The rows of a group lie close to one hidden flat surface of 12 dimensions, which may be shifted away from zero. Surfaces can cross.
In the rows, 128 means zero.
Some rows, each with its group after it:
[141 138 134 134 140 159 121 118 148 135  98 124 123 106 114 113 134 118]
(1)
[101  61 118 144 137  98  58 122 127 162 143 137 105 172 127 130 141  94]
(2)
[155 136 115 131 129 131 154 157 133 147  85 123 138 119 145 103 125 129]
(1)
[ 98 104 148 122  82 165 110  99 105 132 179  82 151 139 146 103 117 101]
(1)
[136 127 126 117 124 118 130 123 136 117 107 135 143 126 142 113 135 151]
(3)
[146 140 138 119 127 115 153 150 118 128 115 136 134 131 129 117 129 114]
(2)
[150 139 140 144  72 115 103 119 126 143 128 147 162 134 113 177 139 138]
(0)
[139 128 135 137 173 111 136 104 141  81  77 181 124 109  85  87 140 149]
(1)
[113 144 104 138 130 191 166 172 126 153  69  92 136  90 171 112  76 114]
(1)
[104 154 164 127 150 131 108 117 152 144 136 141 119 124 130 134 116 128]
(0)
[118 124 124 140 110  99  97 108 137 140 124 124 154 131 168 123 113 162]
(3)
[149 135 104 120 117 144 153 136 122 118  98 104 128 107 129 147 130 131]
(1)
[135 156 139 112  86 117 184 112 119  98 143 145 100 125 116 170 149 164]
(2)
[158 154 122 101 150 116 152 143 132 107 135 128 137 121 122 137 140 147]
(2)
[112 118 144 136 108 180 106 151 158 136 111 194 136 147 119  89 137 125]
(0)
[157 123 139 129 145 119 156 133  97 122 127 137 145 143 126 103 127 120]
(3)
[162 134 137 142  85 120 142 107 104 131 130 136 131 140 140 119 135 126]
(3)
[140 143 121 112  71 149 135 113 159 124  94 116 100 103 144 124 152 130]
(1)
[152 104 121 127 100 157 183 142 144 123  98 182 124 150 123  90 179 196]
(0)
[130 140 117 143 139 152 165 140 104 119  92 126 137 109 135 132  99 128]
(1)
[ 77 105 152 129 104 125 134 149 110 140  89 119 114 124 124 117 105  61]
(3)
[ 55  97 126 143 115  85  97 112 124 124 184 128 114 141 112 153 118 134]
(0)
[136 134 187  96  78 153 140 113 122 122 125 130 140 136 128  98 149  98]
(2)
[103 120 162 109 175 117 120 107 130 133 130 120 113 139 153  77 119 117]
(2)
[ 98 122 165 118 113 211  88 106 144 150 165 114 126 140 130 124 128 104]
(3)
[118 156 104 139 147 137 137 128 121 107 145 129 105 121 166 105  86 118]
(2)
[138  68  87 125 142 142 125 150 108 149 101  83 161 141 159 110 127 136]
(3)
[117 122 115 125 131 122  71 127 132  89 165 173 147 152 124 126 120 129]
(2)
[143 106  87 140 121 128 100 117 121 128 129 100 170 131 166 120 118 164]
(3)
[140 116 151 119 154 147 105 112 137 136 129 111 144 128 113  92 142 108]
(3)
[106 125 110 130  76 201  99 145 165 130 149 160 119 136 122 138 139 136]
(0)
[103 109 125  85 110 142 106 116 173 109  83 114 124 109 147  87 148 140]
(1)
[173 122 134 125  94 144 145 129 130 172 130 117 112 147 125 159 174 132]
(1)
[114 110 113 143 115 152 131 141 104 120 180 136 135 150 127 115 116 119]
(0)
[142 137 149 132  58 174 123  77 140 122 157 132 120 126 109 146 162 146]
(0)
[ 85 132 141 130  91 121 119 171 132 128 165 181 156 155 147  96 103 127]
(0)
[120 142 151 175 125 140 138 130 121 176 117 149 113 134 138 124 103 111]
(1)
[120 171 163 113 108 162 123 116 150 127 148 135 102 113 110 154 132 102]
(3)
[145 109  83 133 113  87 115 129 145 125 120  87 103 107 112  79 153  87]
(2)
[160 135 128 147 104 179 145 108 118 146 156  99 118 123 113 135 143 115]
(1)
[ 87 114  98 162 121 138  99 182 136 142 157 173 126 148 125 108  98  97]
(0)
[125 134 133 140 145 188 105 112 115 101 171 156 119 137  94 157 121 113]
(3)
[131 139 110 167 140 106 124  78 125  74 129 134 102  86  73 100 123 108]
(0)
[119 121 111 135 134  92 104 149 127 108 145 153 159 133 103 134 123 134]
(0)
[152 101 118 129 110 133 111 120 105 123 141 112 173 138 104 170 146 142]
(0)
[105 136 145 129  97 112 147 120 165 155 151 133  86 130 133 101 152 146]
(0)
[111 116 127 129 103 102 135 135 123 116 145 170 115 152 119 144 142 148]
(2)
[121 104 156 142  85 123 127 109  98 154 151 102 131 144 126 119 133  95]
(1)
[112 113 108 115 156 150 153 168 130 128 167 110 167 138 153  61 117 159]
(3)
[141 148 103 117  93  92 149 121 124  41 132 165 138 106  94 118 138 148]
(2)
[149 126 118 104 114 129 147 133 115 100 117 119 135 122 122 135 142 124]
(2)
[132 110 112 137 122  92 123 122 112  89 115 162 119 133 104 120 136 116]
(2)
[132 128 114 135 117  94 104 139 115 134 116 107 150 116 124 153 113 104]
(1)
[122 137 109 132 106 123 125 156 124 160 142 110 124 133 148 180 114 123]
(3)
[ 81  96 150 112 112 147 127 152 130 151  87 140 102 144 127 152 131 102]
(3)
[129 121 106 100 150 119 103 131 158  67 127 160 142 120 102  84 147 144]
(2)

New rows, each followed by its group:
[160 137 133 135 120  82 109  98 153 170 133  69 139 107 141  79 147 120]
(3)
[ 91 128 127 138 117  94  72 146 161 160 159 108 124 119 112 116 123  79]
(0)
[112 106 151  92  86 144 144 115 152 138 123 131 112 153 181  70 155 162]
(1)
[146 118 120 102 148  72 137 174  87  90 114 152 191 146 121 150 117 136]
(2)
[154 142 136 144 132 158 132 127 132 139 121 143 132 126 118 108 129 115]
(0)
[134 111 146 146  68 120 135 125 118 168 155 152 137 168 131 161 154 160]
(0)
[132 141 179 136  90 131 121  80 105 141 138 136  93 140 115 180 135  94]
(2)
[ 89 126 111 132 128 138 134 165 162 157  96 138  82 117 132 149 125 123]
(2)
[117  91 101 146 121 161 117 143  88 124 154 110 153 142 123 137 107 108]
(0)
[110 112 108 137 129 123 143 149 113 126 126 149 109 148 150 117 111 127]
(2)
[174 123  96 143 116  81 127 117 142 147 129 112 118 128 125 135 163 153]
(3)
[ 97  89  83 202 144 100 135 128 136 175 130 103  78 112  95 114 128 116]
(1)
[144 172 131  84  51 106 146 123 127 101 137  61 148  81 121 155 139 104]
(2)
[ 89  76 110 103  53 149 116 126 120 149 180  87 107 167 181 134 143 127]
(2)
[141 146 118  86 103  99 147 150 149  70 115 147 154 105  87 127 160 153]
(2)
[ 88 102 107 163 107  86 161 113 144 130  87 146  65 114 127  97 136 147]
(1)
[154  76 119  89 127 103 142 125 141  85 120 147 131 145  86  78 205 158]
(2)
[149 110 156 130 104 148 167 141 123 143 108 167 141 156 142  60 150 139]
(1)
[123 169 155  87  85 142 153 132 135 122 170 112 139 125 155 133 128 141]
(2)
[137 114 119 126 110  91 121 143 116 120 137 146 134 146 116 137 140 118]
(2)
[156 113 113  88 135  81 174 188 140 137 129 119 150 142 124 106 170 161]
(2)
[115  99 130 172 115 105 113 110 105 131 166 170 143 167 133  99 119 150]
(3)
[146  98 100 138  99 137  83 129 122 109 149 120 194 132 120  67 129 113]
(3)
[101 179 159 120  88 101 151  99 146  73 116 162 104  86  95 131 127 131]
(2)
[115 117 106 144 108  56 158 115 114  83 109 151  94 115  98 134 135 134]
(2)
[111  89 149 137 118 134 128 141  98 165  96 140 107 162 138 153 123  91]
(2)
[125 112 129 169 126 121 168 105  55 101 119 142 131 140 146 100  84 114]
(3)
[126 120 176 123 104 138 141 113 132 160 127 119 117 139 133  80 148 102]
(3)
[ 87 119 113 105  76 147 141 125 165  94 118 157  83 117  98 181 166 169]
(2)
[121 166 162 142 119 108 110 102 126 141 145 121 118 115 124 147 104  94]
(3)
[ 82 156 145 116 152  74 141 129 148 119 123 127 110 106 140 120 103 137]
(2)
[142 109 168  68 127 130 157  85 140  74 112 139 120 129  84 120 197 166]
(2)
[132 135 129 139 105 154 127  66  85  70 134 153  91 130 115 204 119 122]
(2)
[103 140 132 121 106  80 116 151 122  97 155 178 157 146 130 134 110 138]
(2)
[147 126 118 141 140 128  96  90 150 133 156  96 136 114 118  88 142 134]
(3)
[148 108 103 167 172 139  89  95  96 119 157 113 147 135 113 134 108 119]
(3)
[113 133 109 150  72 115 133 112 136 117 149 137 124 122 146 101 123 151]
(3)
[110  99  79 124 121  98 158 154 125 108 141 134 107 141 149  97 132 156]
(2)
[121 136 154 114 102 125 135  98 125 119 167 130 110 143 140 120 139 131]
(2)
[123 153 110  99  66 104 111 177 162 162 149  79 144 109 135 159 135 104]
(2)
[126 138 168 134 128 101 141 152  89 143 130 108 157 124 120  82  97  44]
(3)
[139 111  87 128 109 149 118 170 124 119 153 146 144 145 110 156 139 130]
(3)
[150 124 128 127 150  71 145 128 143  91 110 178 116 125  73 101 168 144]
(2)
[120  95 122 113 106 100 147 130 115 109 127 143 116 147 116 144 156 146]
(2)
[121 126 143 106 143 169 139 122 138 119 120 125 136 123 131 107 133 147]
(0)
[118 110 129 100 121  94 160 132 123 118 128 122 116 140 123 159 156 159]
(2)
[109 101 169  95 106 180  88 138 153 173 129 114 157 154 150 106 144 115]
(3)
[ 91 138 144 126 104 143 109 120 137 116 126 113 134 102 127 100 105  88]
(3)
[128 116 137  72 133 186 103 109 121  97 121  88 145 126 144 147 131 115]
(2)
[ 95 151 137 107 123 151 156 162 128 111 145 144 138 128 145 122 102 134]
(3)
